The first 6 rows are patterns. Each new row is the sum of 2 different patterns, raised or lowered, with some noise. Before adding, each is slid sideways (what falls off one end comes back at the other), maybe read backwards, and multiplied by a number that may be negative. Names go in the order of the patterns.
Some rows, each with the names of its patterns after it:
19  37  -12  35  -9  2  -21  -10  -22  -41  -12  14  46  28  -10  -12  29  13  -27  -11  -13  -8  12  -7  -4  -19  -9  -36  8  14  -2 | Vivam
-5  3  6  21  32  12  -2  2  3  13  10  24  -28  -32  -9  -7  -19  -11  4  -5  -19  -3  -7  30  12  -4  21  -6  -12  10  -5 | Tavum
16  29  30  -8  13  30  6  36  12  -15  -6  -9  21  2  31  -18  32  0  -20  -1  11  5  23  24  14  -7  21  21  3  13  -13 | mumo
38  11  4  -12  5  -12  -17  -37  65  -13  2  35  9  -2  -8  9  36  8  -4  16  0  -25  -35  -8  28  29  -8  2  -24  -38  -18 | duto
32  30  33  -23  -38  25  3  -19  43  0  15  -39  -33  12  6  -4  7  14  -7  5  -7  29  32  -10  22  -6  -12  13  19  23  17 | bulor
-20  3  -22  10  -9  -21  -13  -26  36  18  24  -8  5  4  15  13  -3  26  -26  13  18  6  -28  13  38  -22  23  5  -30  21  21 | vuto

New rows. What belongs after each?
33  35  30  -38  -40  33  42  3  -11  -30  -5  2  -41  -15  -11  -8  -44  -26  12  9  -48  66  3  41  -14  9  -25  -20  -59  -21  21 | Vivam duto
-2  -11  -22  -28  4  -16  -40  -23  -30  -29  3  -7  -28  -32  -43  -34  -14  -17  -7  4  -10  -39  -9  -30  -25  -39  -30  -27  -41  -36  -6 | Vivam bulor
16  -42  -31  -4  23  15  -2  -25  -17  -20  -40  -13  5  -1  -20  -31  -4  -6  -59  21  -3  7  -8  14  -5  -16  -31  20  31  20  8 | Tavum duto
21  15  12  15  -6  -23  14  19  -14  1  -23  -20  -17  -14  -1  13  -30  -46  19  -1  16  -20  -13  -5  -34  -22  42  27  21  21  34 | Tavum bulor
43  -99  7  -21  -16  6  -16  -3  -14  -49  -25  2  -28  -2  -1  5  10  -48  -31  9  -16  3  16  1  -70  -38  -35  22  11  -12  11 | duto bulor
-2  -19  -24  -19  -23  8  21  -10  -20  -2  10  -1  -15  -16  -40  -40  -30  -18  -31  -4  -19  -1  -18  -17  -14  7  -21  -20  -10  -21  -26 | Vivam Tavum
-25  -38  -34  -32  -42  -50  4  29  -36  -11  24  -45  -22  -8  13  26  -28  -8  2  -4  -25  -20  -12  -17  -37  -32  -14  -42  -9  12  -24 | mumo bulor
19  36  41  50  19  17  23  10  5  26  -2  51  38  47  16  21  9  33  32  29  25  22  16  39  41  47  12  37  24  40  29 | Vivam mumo
15  -14  9  6  29  37  10  32  29  24  27  12  36  8  7  0  -24  -3  21  59  29  1  10  31  37  -10  -5  -7  18  21  -3 | Vivam mumo
47  51  13  73  62  65  55  70  63  77  32  69  10  36  52  14  31  57  110  62  44  35  71  61  25  47  28  35  40  62  57 | Vivam vuto
27  -6  -4  -31  -17  11  31  24  14  29  14  25  -38  -25  -5  -12  -14  17  -10  25  -24  -19  7  5  -12  4  13  0  14  -15  4 | Vivam bulor
12  0  25  9  4  -4  20  -3  24  -28  -12  -19  -4  3  -25  -2  -28  19  27  -27  -4  25  1  30  4  -37  -8  7  0  -19  14 | Vivam vuto
9  -7  21  34  6  -17  -12  5  -8  9  -22  25  5  22  42  18  4  7  -42  -1  -16  -10  -4  18  -39  -44  -1  -28  46  8  -13 | Vivam bulor
15  -12  7  42  31  -10  12  -33  13  13  -23  49  33  -29  -23  -30  -3  -14  0  -20  10  3  -24  17  -37  -21  3  7  21  -24  -3 | bulor vuto
-9  -2  -31  -23  2  -28  -33  22  -31  -9  -14  13  19  9  14  39  -43  -54  -40  4  -8  -30  -13  36  -14  -21  -18  -17  -10  12  23 | Vivam duto
49  64  25  38  42  73  36  43  49  33  52  51  18  31  61  42  47  66  67  19  71  22  46  34  62  61  58  37  9  60  33 | mumo vuto
24  -28  -6  5  -4  -18  2  -24  -16  -2  25  -16  15  7  -46  25  -18  -31  11  -10  -13  -32  33  -13  7  -5  -13  13  -16  1  -3 | mumo vuto
-15  -22  -28  -32  -23  -30  -28  -16  -39  -63  -12  -35  -48  -75  -57  -26  6  -13  -18  -8  -31  -31  -59  -20  -68  -49  -40  -43  -35  8  -29 | Vivam mumo
-22  -9  -8  1  -10  -7  -26  6  3  -12  -29  -10  -5  -32  11  -24  -21  -4  3  -34  -20  -39  -7  -3  -27  -9  -25  -2  7  12  -15 | mumo vuto
26  30  2  -35  -6  -3  -16  35  3  -27  -3  7  5  7  -15  -9  19  -36  -48  2  -1  29  -11  21  23  -52  -3  8  24  13  23 | mumo bulor
26  26  -30  -15  -14  8  -7  -8  -7  -29  -7  -9  -13  -6  16  -9  -1  11  -33  0  4  -15  17  -1  22  -8  13  -3  23  25  15 | Tavum mumo
0  0  10  18  0  -17  -19  15  -29  -13  12  1  -46  -25  -8  -2  -22  -1  0  37  -45  -1  8  -30  -21  2  -6  -18  -31  -10  12 | Tavum duto
-21  -16  -36  -5  -16  54  -2  30  32  -6  2  14  -39  -14  -17  -2  8  32  -1  -16  -11  -23  20  35  8  -33  -1  36  4  -28  -49 | Vivam Tavum
16  3  -64  -16  -39  -17  -25  -31  -24  -20  0  -21  15  -61  -47  -34  -30  -10  -48  -22  -35  -7  -11  -25  4  -10  -37  -10  0  -47  -29 | bulor vuto
-35  -26  -2  -57  -28  -22  -41  -25  -10  -13  -44  -9  -45  -27  -14  -45  18  -33  -38  -15  -25  -12  -44  -32  7  -23  -10  -20  -44  -65  -38 | mumo duto
-5  -4  10  1  -33  5  -36  -1  -28  1  -23  -5  -18  -54  -13  -32  -27  -3  -34  -38  -31  -12  -40  -16  -26  -28  -5  -30  -39  -45  0 | Tavum mumo
-7  12  3  0  8  -12  43  -13  -17  -21  -25  6  -10  24  -39  9  -32  -10  2  14  5  8  27  2  1  -6  -2  15  0  -35  23 | mumo vuto
20  38  -10  16  8  -21  23  18  6  31  -24  15  -29  -1  -9  -34  63  36  7  -20  -10  -3  4  7  -4  41  -14  2  29  -9  -40 | bulor vuto
12  21  45  -15  -1  -30  23  11  -27  32  8  -8  -12  -10  -2  -20  4  -5  29  -2  -24  36  -24  -33  26  -17  6  13  1  3  -5 | bulor vuto
7  13  10  1  50  3  4  6  32  6  -12  16  -23  4  25  46  57  -2  28  10  27  0  24  68  45  14  23  9  3  10  41 | mumo bulor
-21  -26  -31  -12  -10  -3  -6  -20  -1  -4  7  -29  -22  -12  -31  -31  -9  -48  -7  -62  -36  -17  -8  -21  -7  8  -19  -26  -53  -23  0 | Vivam bulor
4  -34  -5  10  28  -7  -6  9  0  -10  -25  17  -11  -7  -4  26  -14  -32  4  -11  9  31  -3  7  15  25  18  -4  -2  17  4 | Vivam vuto
-8  -20  -28  -37  -38  -39  26  30  -28  -14  13  -60  3  -11  35  38  -1  -12  16  -12  -14  -6  -11  -5  -47  -37  15  -5  16  4  -18 | Vivam bulor
-24  56  -40  -6  50  10  20  -2  -2  7  10  44  -43  -27  -13  9  19  -8  -31  -31  23  -28  6  -6  -40  -8  49  4  -19  12  -12 | mumo vuto
14  24  24  32  3  5  -2  -13  -8  23  -5  8  -7  -10  0  9  2  31  24  3  27  2  11  30  0  17  6  5  30  41  27 | Tavum bulor
-41  -40  -49  -71  -53  -52  -76  -69  -51  -48  -38  -53  -53  -69  -78  -80  -42  -48  -54  -60  -58  -63  -72  -56  -9  -56  -51  -29  -44  -59  -56 | Tavum duto
-27  1  -10  -16  14  -10  17  -20  26  17  -45  2  39  -35  55  10  -14  -5  12  -2  -21  47  -3  32  20  -5  21  10  32  3  37 | mumo vuto
-14  -25  -30  12  -16  20  -6  -29  -21  -39  -44  -24  -55  -25  3  30  -23  3  30  -29  -18  -51  -1  22  -10  -35  -18  3  -12  4  -8 | Vivam bulor
8  53  72  34  -19  -23  -17  36  36  -27  7  53  38  25  27  -2  -3  10  54  0  69  3  13  -1  -15  -41  26  8  22  33  40 | Vivam mumo
-9  -9  12  -4  17  20  -8  -24  -39  -15  -17  -20  -22  24  38  -31  31  55  -22  17  14  56  37  4  19  19  11  -26  8  12  -2 | Tavum bulor
13  40  15  9  -3  1  5  22  -3  -11  28  36  -23  30  9  47  -5  -15  38  -17  18  -3  31  3  -2  38  55  0  -39  -7  5 | mumo duto
-2  16  -39  -29  -16  19  15  10  33  34  -1  31  21  34  -21  17  -18  -40  6  33  65  45  21  19  57  -1  -46  20  -2  -17  51 | Vivam bulor
12  2  9  -10  3  -3  0  -2  -8  -15  2  20  1  13  -14  -2  -6  13  -17  9  -5  16  -8  -31  -4  -29  13  14  -2  -17  -6 | mumo vuto
-6  -61  -11  -13  -9  46  14  -2  -18  -17  12  -1  -1  28  23  54  -97  -6  -24  -29  -15  -4  -9  -21  -31  -34  21  -30  -18  17  56 | duto vuto
26  -7  -17  16  22  38  26  27  30  20  40  -1  14  6  -7  24  5  19  50  36  27  8  24  0  21  35  15  26  5  9  22 | Vivam mumo
11  57  12  -13  29  18  35  12  23  24  3  3  55  64  14  30  -21  54  29  -10  68  44  -22  3  -3  23  5  7  21  51  38 | Tavum bulor
-8  10  0  -25  1  2  -22  -36  37  -20  7  -28  -28  -24  -33  -65  23  11  33  11  28  40  9  -34  -60  -19  -10  25  -16  -31  17 | Vivam bulor
-14  6  -2  -12  -39  -14  25  23  6  -4  -34  -47  -6  31  -5  5  -26  4  4  -6  -23  50  -8  -11  48  -5  5  12  14  29  12 | mumo duto
-45  -61  27  -28  -20  13  -8  2  -9  -15  35  -23  -34  16  -8  -22  -45  -19  23  15  -22  23  5  -50  -20  -6  21  -3  -36  32  2 | duto bulor
-21  -27  11  -7  -3  -7  5  5  17  17  -35  -21  -45  -17  7  -16  -3  45  6  2  -2  5  11  2  -4  48  -10  -24  -31  9  -6 | Vivam duto
-22  2  -6  12  -34  -15  42  22  34  -22  -10  -17  17  29  17  -3  -6  2  -20  32  -17  -18  17  22  3  -3  14  -18  -17  23  -10 | Tavum vuto
-13  -20  4  -1  -2  2  5  7  19  -6  4  -5  -20  5  -16  -9  -14  -3  -7  -23  22  26  12  -4  33  5  -8  4  39  1  -9 | Tavum vuto
2  26  -5  20  26  -19  38  -10  -8  -28  -11  -21  -36  2  18  28  40  -22  -8  21  21  -20  2  -14  -27  11  -18  -7  -10  -22  -46 | Vivam mumo
-19  -7  14  -1  -7  17  -18  -9  10  3  5  -11  -13  1  2  -3  23  24  -7  -9  -8  30  6  -6  36  24  -17  -10  -6  -4  -6 | Tavum bulor
-6  9  0  34  26  -4  23  16  -3  33  15  -6  14  22  27  12  26  10  17  21  19  18  20  10  6  23  -4  -4  -5  7  12 | Tavum vuto
1  -2  0  -8  0  -25  5  35  0  21  -3  -7  7  18  32  20  24  20  19  -20  -18  11  -2  -4  25  6  26  -29  -23  -2  1 | Tavum bulor
-4  -10  -42  -11  -30  -24  -6  -15  -18  1  -1  3  -14  -5  -29  -5  3  2  -3  -17  -20  -7  5  -27  -48  -26  -12  16  -3  3  -12 | Vivam mumo
-15  -5  -5  -16  -21  -13  -79  -45  -34  -31  50  21  -36  -25  -47  -26  -70  -25  -66  -26  -10  -52  -19  -14  -34  4  -20  -6  -42  -18  -2 | Vivam bulor
0  11  4  26  35  42  -5  5  6  -28  -50  12  -7  31  -2  24  0  0  29  40  -3  -33  -27  18  8  -33  -30  67  6  16  35 | Vivam duto
4  -11  9  -14  -39  2  -13  -1  -39  -25  24  -47  -53  -12  -62  -38  4  -38  -64  -49  -2  -50  -20  -33  -47  -20  -25  -33  -47  -51  -79 | Tavum vuto
-54  55  28  11  13  43  46  31  -21  38  81  56  8  25  -12  -7  39  54  47  15  2  6  22  -2  14  41  48  10  11  17  37 | Vivam duto
-14  -9  6  -17  -5  3  0  1  -4  7  -13  10  16  27  16  -14  -1  7  -4  9  2  3  -1  18  33  -18  12  -16  3  10  -9 | Tavum vuto
15  34  -67  6  -35  -2  19  -18  -15  46  -18  -8  -30  6  13  31  44  -43  -48  -47  6  3  -9  -13  11  9  -33  22  -8  5  -5 | duto vuto
37  28  13  28  31  13  29  26  7  13  -1  17  16  17  10  32  9  8  17  16  12  12  8  12  13  24  20  8  16  0  33 | Tavum mumo
